There are 4 nested groupings, the coarsest first. Each group lies inside one group of the grouping before and may be the whole of it. The rows also spread widely along 15 directions, which tell nothing about the answers.
Known rows, each followed by its group in each grouping:
[ 28  -8 -25   8 -26   2 -22 -18  31 -12  20  18 -25 -13 -10  17  51  -3
 -10  -9   5 -20 -38 -15  10  -2   3  -8 -11 -35   0 -15  -4  15 -27   8
  14 -17  -3 -30 -21   9 -23]  Z_102 zugal Z_209 Z_386
[  6  10   1 -10   8 -26 -29 -41 -46  -3  12 -16   1 -11   0  -5  18 -15
 -25  -7  -7  24  12  17 -11  38  27  16  15  23  -3 -12   1   4  42 -23
 -23  17 -18  -3  13   5  26]  Z_764 tibud Z_42 Z_364
[ -9  -5   0   0  -8 -21   6 -30  29  12   5 -11  -1 -21 -36  -2  24 -25
  -2   2  -2 -13  10   0   9  32  46  34 -25 -34  -2   0   1  17 -18  42
   0 -13 -35 -14   0  30 -18]  Z_102 zugal Z_856 Z_923
[  4  -8  20  10  -9  12 -12  -2 -11  -7  30   3  18   4  41 -17  -8   9
   9  -2 -30 -14  -8  10  13 -27  14 -11  10  12  16   1 -10  -3  -2 -13
 -19  20  -3   5  -8   6  16]  Z_764 toso Z_821 Z_108
[ 45 -18 -11   2   9 -16  14 -19 -26 -15  29  -6 -22 -15 -10  -5  22  27
 -34 -47  -5  21   2   4  26 -14  30  12  19  39 -14  11 -12 -10 -36  -9
 -12  -1 -14  -3 -29  42  -7]  Z_764 toso Z_109 Z_52
[  4  -1 -11 -12 -11  12 -21  -8   6 -23  36  20 -49  19  18  28 -11  29
  -5  -2  26  22   5 -10  36 -14   6 -63  17   2  19 -15  20  -6  -9 -39
 -34  18  21 -26 -12  -4 -12]  Z_102 Pada Z_730 Z_766
[-33 -16 -18 -16  20  22  52  -4  37 -10   0 -17 -35  -5 -10   3 -38  -5
  13 -12  14  12   6 -17  40 -18  14 -17  17  -7   8  10  20  -2 -29  24
 -27  -5 -18  -2 -11  18   2]  Z_102 Pada Z_730 Z_205
[ 39  -7  -8   6 -12  13 -13 -19  -6 -34  55   2 -43 -19   6 -10   8  25
 -35 -30 -40 -28 -44  -5  11 -32  18 -38  -7  22  -2  15   4  -4 -46 -10
  -4 -23  -5  11 -25  36  -7]  Z_102 zugal Z_273 Z_767
[ -6 -21  19  12  44  -4  -6 -15 -28   6   6  18  -4  -7  17  25 -42  27
  -1 -10  44  42   5   2  59   7  -7 -15   7  -3  31   3  -6   9  14 -25
 -29  19 -18 -11 -15 -16 -30]  Z_764 tibud Z_42 Z_620
[  5 -13 -14   3  18 -15  25 -37 -32 -33  29  -1 -39 -33 -27  14 -29   8
 -18 -10 -24   1  -5 -10 -17  12 -15  -7   4   8 -22   7   3  18 -12   0
  12 -26  -9  25 -10   7 -13]  Z_764 tibud Z_845 Z_709
[-11  -7 -14  39  30 -17  24   8   7 -53 -15  15 -24   9  23  -2 -25  29
   3   5  22  15 -11   6   9 -13 -11  -2  44 -34  21   5 -16 -15  10   1
 -16  42  20 -18 -12  34   3]  Z_764 Dutef Z_147 Z_733
[  8  -3 -30   2  17 -11   7 -20 -34 -12  -4  -4 -15 -21 -16  -5   6 -22
 -18 -19  -7  21 -44  -5   5  30 -35  -6  42   7 -17 -19   0   7  18  -7
  -4 -13  -7  -1   1 -24  13]  Z_764 toso Z_109 Z_824
[ 36 -31 -27 -29 -12  11 -22  -7 -25  -2  40  -4   7   3 -13   9  23  13
   8  -5 -22  11   6 -18  14   4 -19 -18  19  23 -29 -16  16  19 -29 -24
 -19  -8 -20 -11 -20  -2   2]  Z_764 toso Z_664 Z_848
[ 27  -1  32   1  -3   7 -35   4 -16 -17  39   8 -17  32  24   5 -22  52
 -16   8   5   6  14  17  39  -2  27 -54  -3  23  18   7  16 -17 -23 -32
 -36  16  -1 -15 -14  22 -20]  Z_764 tibud Z_44 Z_251
[  0  -2   2   9  -9 -14   3 -23  -1  11  25  13 -23 -18 -18  16   3 -13
 -14 -11   8   6  -8  -3  21  28  -5 -12 -12 -12  -1 -16  -6  11  -8  -2
   9  -7   6  -1  -5 -19 -30]  Z_764 toso Z_821 Z_88
[  5 -22   4   3  -3 -21 -31 -49 -52  20  50  13  19 -48   9  16  18 -18
   3 -16 -21   7   9   0  -2   7  -6  23 -11   4   1 -15 -26  36  24 -31
  -1   3  -5  19  -4 -24  -7]  Z_764 toso Z_664 Z_425
[  1  -2   0 -21 -11  30  21 -12  25  -5  24   2 -33  21  12  13 -28  28
  -5 -27  17  20   4 -19  49 -24  59 -38  11  25  16  -7  21  -6 -14 -14
 -35  13 -22 -30 -12  -1  -1]  Z_102 zugal Z_273 Z_495
[  4  -2   5  14  -1 -11  47 -19  12  -9   1   5 -32 -10 -24  24 -70  -6
 -22 -18  11  12   4 -17 -20  16 -14  18 -37  -5 -27  10 -15  23  22  -1
  45  -4  -9  20 -21 -29 -18]  Z_764 toso Z_821 Z_108
[  9   2   0 -41  11  19 -11  22  -1  13 -26 -28  12  28 -11  -3 -21 -23
   3  13  14  22   0   2  25  32 -20 -14   2  11 -15  -5  29   4   1   1
 -23  -8 -31 -16  -5 -21   9]  Z_102 zugal Z_209 Z_386
[  0   0  25  11 -16   0  10  -3   8   0  41   5 -26   1  -6   0 -30   6
 -14  -1 -15 -16   2   5  22   7   7 -33 -28   2   0   4   3  -3 -33   3
   5  -8   8  16 -10   4 -28]  Z_764 toso Z_821 Z_108
[ 24  11   8   0 -29  -8  -1  -3   7 -27  23  22 -18   0   7   8  38  30
   6  -5 -13 -26  12   2  10 -39  42 -12   2 -10  16  -1  -6 -14 -71  19
  -1 -13  11 -24 -17  26 -37]  Z_102 zugal Z_856 Z_923
[ -1  33  13 -43  11   9 -69  -8 -35 -32  -5  -1 -30   5   8  13  27   0
  -1  47 -12  -8 -17   5 -26   8 -16 -43  37  13  18  -6  27 -13 -12  -2
 -17 -40 -13 -14  27 -13 -11]  Z_764 toso Z_664 Z_848
[ 14  -1  -9 -11 -18  12  34  21  34  -2 -22 -11   7  33   2  -3  -7  -4
  11 -12  16  11  16  -4   9  -8  11  17  11   3 -16  -9  -2  -6 -10  12
  -1  18  -9 -25 -18  -3  17]  Z_764 toso Z_109 Z_52
[ 35  12  36   0 -25  21 -21 -16  -8   8  38  -9   0  10  13 -27   6  14
 -36 -23 -40 -20 -37  10  23  -1  64 -30  -7  49   2   2  14 -13 -19  -2
 -10 -14 -40  -6  -1   4   7]  Z_764 toso Z_821 Z_108
[ 13  -2  -7  14 -17  12 -11  14  41 -20  18  22 -43  18  16  19 -16  14
 -10  -4  29  -6 -20  -6  31 -13 -19 -42 -25 -31  16  -3  -4  -4 -20 -16
   0  13  32 -17 -27   3 -29]  Z_102 zugal Z_273 Z_767
[  0  16  11 -26 -23  20   3 -13  -2 -11  33 -10 -37  26 -13   3 -53   2
 -17   8 -23  -1  -5  -9  -2  28  14 -61   1  36 -19 -15  40  -1   6 -16
 -10 -13 -14   4  14 -29  10]  Z_764 toso Z_109 Z_52
[-23   0   3  18  17  13  64   1   2  -9 -10   9 -22 -17  20  -3 -28  -1
   3 -37  13   8 -22   2  44 -31   0 -14  23  -2  26  -3 -18 -14 -28  19
  -3  -4  19   3 -14 -18 -12]  Z_764 tibud Z_845 Z_709
[ 22 -15   2 -10   1 -20   9 -22 -20  21  16   0   9 -25 -28  10  42  -2
  -3 -23   0  11  21  -3  27   8  22  28   2  10 -10  -5 -10  10 -46  16
   0 -20 -26  -9 -17   6 -33]  Z_764 toso Z_821 Z_108
[  0 -19  -1  -5  24  -5  -5 -18 -24  17  14   6 -14 -29 -27  21 -10 -11
  -6  -7  14  21 -13 -10  33  29 -36 -13  -3  -6  -3  -6   2  21 -15  -2
  -1 -28 -17   4  -8 -28 -40]  Z_764 toso Z_664 Z_848
[-10 -10  14   5  14  16 -39  -7   7  13  22   0 -21 -18   2   1  -9 -19
 -13  11   4  -9 -43   4  34  23 -31 -35 -22 -18  18   4   5   9  -8   0
  -6 -24 -13   8   0  -8 -27]  Z_764 toso Z_664 Z_848
[ 37  -8 -17  16 -29   6  -2   6   1  -6  31   5   0  26   8 -15  12  17
 -16 -23 -10   3 -21   4  37  11   6 -38  15   9 -12 -27   8  -8 -18 -22
 -19  24  12 -24 -20   0  14]  Z_764 tibud Z_42 Z_364
[  2 -15 -25 -11  -5 -11  13 -33  17  25  13 -22 -13 -22 -56   1   8 -40
 -20 -17   2  12  -8 -11  18  55  13  11 -17 -10 -31 -13  20  28  -2  18
  -2 -20 -37  -5  -3  -2   0]  Z_102 Pada Z_730 Z_766
[ 49  -1  15 -18 -27  -5 -29   4 -19   5  35 -13   8  31  -6  -2 -25  10
 -25  -4 -16   9  24   9   3  28  13 -17 -38  33 -32  -2  16   8   2 -36
 -13  15 -11   2 -19  -1   4]  Z_102 zugal Z_273 Z_767
[ -9  10  25  -4  34  13 -17  -7 -27 -41   1   9 -30   8  24   5 -39  36
  -2  24  -6   3 -25   0   9 -16   0 -45  41  15  29  15  17 -14  -2  -6
 -23 -12 -22  -4   7   0 -12]  Z_764 toso Z_821 Z_108
[  1   4  11  15 -19 -19  23 -14  20 -28  -5  11  13   5   0   6  -2  11
  25  17 -17 -24  25  -3 -41 -14  35  40   8 -25  -5  -3 -16  10  -2  31
  20   8 -18 -14   0  10   0]  Z_764 toso Z_109 Z_52

New rows. What belongs after each?
[ 13 -33 -39 -10   3  -9  24 -12 -26 -18  24   2  20 -17 -17  -1  28  10
  34  -6 -33   0   5 -18  16 -10  -7   2  48  -6 -19 -19   9  20 -40  10
 -25  -6 -14 -13 -16  12   4]  Z_102 zugal Z_209 Z_386
[ -1 -16  -1  13  12  -3  -3 -17 -10  14   0   6  25 -18  10   2  11 -13
  10 -12   7  11 -14  -1  21   8   1  23  10 -15   9 -11 -16  19  14   2
  -6  10 -23 -12  -6 -16   1]  Z_764 Dutef Z_147 Z_733
[-31 -22 -27 -14  61  -2  -4  -7  -9 -29 -24 -21 -19 -23  -4  -3  -5 -21
  13  20  10  16 -13  -2   3   9 -49  17  44 -20   7  17   1   6  10  16
 -25  -9 -24   8   2  34  10]  Z_764 toso Z_109 Z_824
[  7  25  17  -2 -23  25  -5 -11   8   9  10  -3 -29   3  10  -2 -17 -20
 -32 -22  -1  -8 -41   6  16  13  10 -41 -19  18   5 -15   7  -6   6  -8
   9 -17   1  -1   1 -43   1]  Z_764 tibud Z_44 Z_251
[ -6  -6 -25   8   5   3  54  -7  25 -11 -13  -1 -27   1 -11   0  -5   0
  -4 -32  23  22 -16 -12  34  -3  17   1  40  -4   1 -14  -3  -8 -11  17
 -10   8  -5 -25 -10   1   3]  Z_764 toso Z_109 Z_52
[  8  24  20 -17  12  11 -27  14  -7 -41  -6   5 -48  21  30  10  -5  26
 -16  15  15   4  -2  11   4 -29  -4 -36  20  17  26  16   4 -34 -25 -11
 -13  -5  14  -9  -6  18 -17]  Z_764 toso Z_821 Z_108
[  9  17  51  38 -10 -13 -55  -5   6 -28  22  16  -3  28  36 -12 -19  29
 -17  39 -13 -26 -17  26 -10  11  33 -21 -15 -18  29  11  -2 -12  26 -10
  -7  29  -6 -11   8  26  -6]  Z_764 toso Z_821 Z_108
[-32   2 -25 -18  -6   0  23 -16  -1 -26  29  -2 -49 -10   6  16 -32 -18
   5  -5  -1  13  24  -8  -2 -11 -16 -30  12  -3   0 -12   8   3   6 -22
 -18  13  40  18  -2  -6  14]  Z_102 Pada Z_730 Z_766
[ 23  -7   3 -16  30 -22 -39 -22 -49   0  -7 -14   6  -4  -2  12   2  -6
 -21   1  19  40  14  14  -4  40 -15  25   2  16 -10   3  -4  13  38 -30
 -16  10 -25  -4  -6  -2   3]  Z_764 tibud Z_845 Z_709
[ 33  20  44 -13   0 -32 -29  12 -35  13 -15   9  12  28 -10  25  -8  14
  -9  19  33  29  46  22   8  36   0   4 -15  12  -5  -4  -2  -7  -7 -12
   0   1  -6 -18  -4 -29 -44]  Z_764 toso Z_109 Z_52
[  9  11  -6 -23  20 -13 -47  -3 -50 -31   0  -4 -22 -11  32   5  31 -10
  -9   5   3  18   4  19 -15 -15 -38   1  33  18  13   4 -17 -15   8 -31
 -19   4  26   9  -3  12   9]  Z_764 toso Z_109 Z_824
[ 16  -6  15 -11 -22  25  29  10  19 -12  25 -17   0  35  22 -21 -36  26
  -2 -18 -21   1  24   1  15 -29  50 -10   4  41 -10  10   8 -14 -15  -9
 -20  29 -17  -3 -19  25  29]  Z_764 toso Z_821 Z_88
[-11  17  27 -12  17  -7 -24 -20 -39 -13  23  -8 -25 -40   5  -9  17 -16
 -13   7 -35 -23 -10  19  -9 -10   1 -11   2  17  18  16  -6 -11 -37  16
  -2 -43   0  32  12  14 -21]  Z_764 toso Z_664 Z_848
[ 34 -22  -1   0  -4 -33  -1 -20 -24  18  17  -3  30   2 -26   2  33  12
  -3 -15   2  28  33   4  25  33  35  33  14  12 -21 -15  -4  12  -9  -4
 -20  21 -31 -25 -14  15  -9]  Z_764 toso Z_821 Z_88
[ 11 -26  -6  17  39 -23 -30   1  -6 -36  15 -11 -31  -3 -14   3 -31  13
 -21  30  10   4   6  16   1  33 -51  -6 -20 -29  -9  31   0   6  -3 -10
 -10   6   1  19 -21  60 -20]  Z_764 tibud Z_44 Z_251
[-28  -4 -14 -11  10  28   9  -2  -2 -15  -3  -9   0 -17  27 -12   4 -29
  26   4 -24 -19 -30  -1   4 -22 -30 -14  31 -10  15  -9  -1   2 -14  15
 -12 -16   4   9   3 -12  22]  Z_764 tibud Z_845 Z_709
[ 36 -43 -44  44 -12 -22  23  -7  10 -14  30  15   9 -20  -9  -4  19   8
   1 -32  -9  -1 -19  -8  19  -9 -20  18   5 -36 -23 -10 -22  23 -19  -4
   4  24  13  -9 -43  22   1]  Z_102 Pada Z_730 Z_766
[ 13 -16 -26 -11 -14  38   3   4  43 -31   6   6 -27   8  31  13  11  13
  12 -15   9 -10 -16 -20   3 -59  -5  -3  16  -5   7   4 -12  -1 -22  -3
   3   3  -3 -19 -29  18  11]  Z_764 toso Z_109 Z_52
[ 21  -8   0  12  -4  19   4  28   8   2 -13  -2  20  11  31 -14 -23 -10
   4 -17   2   1 -31   8  23 -22 -31  -6  -6  -6   0   3 -11   0  -2  -8
  -2  14   5   0 -28 -24  15]  Z_102 Pada Z_730 Z_205
[ 17  -2   9 -14   4 -10   6 -17 -35  -6   8  12  13  -7   5  18   1  22
  14 -14  -2  17  22  -6  13 -18  28   7  20  16   6  -7  -3   8 -16  -7
 -17   0 -18 -15 -10 -15 -16]  Z_102 zugal Z_273 Z_767
[ -2  23  41 -14  20  17 -29  21  -9 -25  -1  -7 -24  19  22 -10 -39  15
  -9  29  -8 -16 -15  19  17  -9   2 -52  -4  11  28  25  22 -24 -29   6
 -25 -20  -7   7   5  11 -19]  Z_102 zugal Z_273 Z_767
[ -8  -5 -25  18  -1   0  49  -6   6 -15  25  -3 -50 -17 -11  -9 -13  -9
 -23 -38   0   5 -22   3  40   4 -11 -38  15  -1  -2 -12  -3 -13 -33   2
  -9  -1  37  11 -15   9  -5]  Z_764 tibud Z_44 Z_251
[ -7  41  50   6  26 -45  -2  -5 -40  -3 -22 -10 -18   3 -10   0 -33 -11
 -37  10  23  27  29  39  -6  50  20  10 -13  11   9  10  -8 -21  20   6
   0   6   5  11  17  -5 -23]  Z_764 Dutef Z_147 Z_733
[  8  14  30 -10 -14  14  -3  -2  37   0  -6 -15  -1  16  29  -9  -5  -2
 -11 -14  10  -8  14  12   4 -31  70  29 -30   8  20  19 -12 -11   0  12
  -7  18 -27 -15 -11  28  10]  Z_102 zugal Z_273 Z_495
[-31  -4  -5 -39  24  29   2  30  24 -12 -16 -22 -36   7  17   6 -27 -27
  14  17  25   9  18   3  16 -19 -55 -14  -2  -5  12  20   1 -13 -25   3
 -13  -8  17  18 -13  13  -3]  Z_764 toso Z_821 Z_88
[ -1  -5 -18  12 -10  15  14  13  29   5 -13 -38  25   5  -4 -58  23 -51
  -3  -5 -36 -29 -51  18   9  30  -5   9  11 -15 -17 -11   6  -5  -9  40
 -10  -3 -17  -1   2  19  48]  Z_764 tibud Z_845 Z_709
[ 30  -5   9 -12  22  -4 -29   1 -35   1 -11   9  11  -9   8  17  15  11
   1  -4  19  21  -5   4  24 -13 -17   1  12   5  10   5  -2   5 -22  -8
 -12 -16 -19 -16 -19 -19 -26]  Z_102 Pada Z_730 Z_766
[-18  -2  -7 -12 -10  15   5  13   2   9  15  -5   1 -16  11 -14  28 -38
  23  -3 -19 -21 -11   9  28 -14 -31 -20  15  -7  10 -16  -6  -8 -51  19
 -12 -22  25  12  -1 -10  -3]  Z_764 toso Z_109 Z_52
[  3  -2  21  -2  -1  17  34   2 -10   2  17  -6   1   2  12 -12 -41   6
   1 -22 -20  -1  -4   2  26 -19  14 -17   6  32  -1   4   1  -5 -23   4
  -8  -8 -13  13 -10 -17   2]  Z_764 toso Z_109 Z_52
[-20 -16 -40 -17  -5  11  21   9  39 -34   3   0 -22  19  10  13   1   7
  37  13  14   7  28 -16  12 -30  -2 -12  38 -29   6 -10  12  -2 -21   4
 -32  27  15 -24 -14  29  16]  Z_102 Pada Z_730 Z_205
[-35  -1  -9  23  -5 -14  64  -8  10 -11  12   9 -10  -9 -27 -11 -38  -7
  21   3 -22 -12 -10  -7  29  25   9 -31  21 -35   1 -22  15   5 -27  37
 -12  -5   8  -2   8 -14 -15]  Z_102 zugal Z_856 Z_923
[  8 -11 -26   3  19  -4  33   0  25 -21 -17  -5 -27  -4 -25  -1  15   8
  -7 -15  21   9 -20  -9  37   0  14   2  28 -20   2   2   8  -6 -40  34
 -13 -10 -19 -31 -19  36 -16]  Z_102 zugal Z_209 Z_386
[ 25 -45 -21  26 -15  10 -16  -9  51  16  10   7  37   4   0   2  15   0
  16  -5  11  -7 -27 -17  29   6   7  26 -19 -48  -8  -6  -4  38  10   7
  -4  24 -46 -36 -30  10   7]  Z_102 Pada Z_730 Z_205
[ -1  11   7  29  -1  11   8  13  16  10 -16   3  -6  10  18 -15 -16 -20
 -19 -19  23   5 -47  15  43  17 -15 -24  -4 -17  17 -15  -9 -12   8   3
  -1  12  14 -13  -8 -29   1]  Z_764 tibud Z_42 Z_364
[ 25  -5  23  -3 -13   1  -5  -2   9  38  16   7 -11  22  -4  24 -24   5
 -27 -29  50  41  15   2  58  29  16 -15 -33  18  -1 -12  -2   2   6 -30
  -8  17  -8 -21 -21 -32 -30]  Z_764 toso Z_109 Z_52
[-16  -6 -25  11 -14   6   9 -25  19   6  19 -16   0  -1 -29 -30  14 -30
  -6   0 -28 -14 -47  -5  26  58  18 -30  27 -17 -11 -36  31  10   4  23
 -24  -5 -28 -19  19  -2  29]  Z_764 tibud Z_42 Z_364
[-17  26  27  -7  -2   6 -27  15  15 -28   8  -7 -42  29  50  -1 -26   1
 -16  16  22   5  27  28  -2 -15  13 -22 -13   4  32  14  -7 -31  15 -24
 -21  39  36   5   1  31  12]  Z_764 Dutef Z_147 Z_733
[ -2  -4 -11 -13  -3  -5   8   5  -5 -10   2  -8   1 -22  17   3  11 -33
  15  -8  -8  -9  18   7 -11 -29 -28  28 -13 -12  -1   5 -25   7 -17   4
   7   0  25  21 -21   7   4]  Z_102 zugal Z_209 Z_386
[ 33 -14 -30  -9   8  16 -18  -3 -10 -40  23 -26 -25   5   2 -28  -6  10
 -30 -10 -35  -3 -42   1   1  -4  -9 -31  26  27 -22  13  27  -4  -8 -17
 -28  -4 -19   4 -17  40  40]  Z_102 Pada Z_730 Z_766
[ -4 -12  -2   5  -6  13  20 -27  10   0  11   0  -6  -7  15  13 -36 -10
  -4 -23   6  10  -4 -10   0  -2   7  12 -17   0  -4  -5 -12  22  37 -16
   9  16 -13   3 -13 -24  16]  Z_764 tibud Z_845 Z_709
[ -4 -34  16   3  37   1 -38  17 -12  25   3  -1  33 -22  23  -8  30 -12
  24  11  15   2  -1  20  57 -12 -33  16  -2 -26  33  15 -22   3 -39  11
 -30  -3 -11   1 -18  26 -30]  Z_764 toso Z_664 Z_425
[  5  -3 -10  -3  24 -15  14 -20 -22 -40  11  10 -47   0   7  25  -5  43
 -13 -17  29  36  29  -2  22 -20  21 -12  37  14  16   4  -4 -16 -15 -20
 -26  19   9 -18 -16  31 -15]  Z_764 tibud Z_42 Z_364
[-19   1  22   7  27  -8  18   8 -21   2 -15   2  14 -17  35  -2 -26 -13
  17 -14  15  13  14  19  26 -28  -8  18   2  -9  32  11 -29  -5   0   2
 -17  17  17  14 -11  -9  -9]  Z_102 zugal Z_273 Z_767
[  5   9  16 -43  24  23 -55   7   9  -1 -17 -17 -32 -12  22   9  45 -17
 -13   6  27  -1  -5  14  14 -31  -6   6  -9   9  31  28  -8 -19 -41  10
 -10 -35 -16  -5  -9  32 -23]  Z_764 toso Z_664 Z_425
[ -4  -8 -14 -15  -1  -8  15  15 -18 -13  26 -15 -19  25 -30  -4 -49  -2
   1  21 -16  18  23   0  11  48 -40 -48  14   9 -34 -17  31   1 -10 -17
 -24   7  17  12   0  -7   3]  Z_764 toso Z_664 Z_848
[-15   4  24 -18   9  23  -9  30  29  22 -31 -18  22  46   6  -7 -39 -16
  15  30  29  15   7   8  32  38  -2 -13  -5 -10   5  -6  24   0  14  11
 -23  14 -34 -25   7 -23   7]  Z_764 Dutef Z_147 Z_733
[-30  18  37 -22  10   1 -16   8   1   2 -15 -13   9  -1  24  -1 -12 -25
  22  30   3 -10  35  23  -2 -15  11  11 -13 -10  28  15   0  -6 -11  21
 -16  -6  -4  10  10   1  -4]  Z_102 Pada Z_730 Z_766
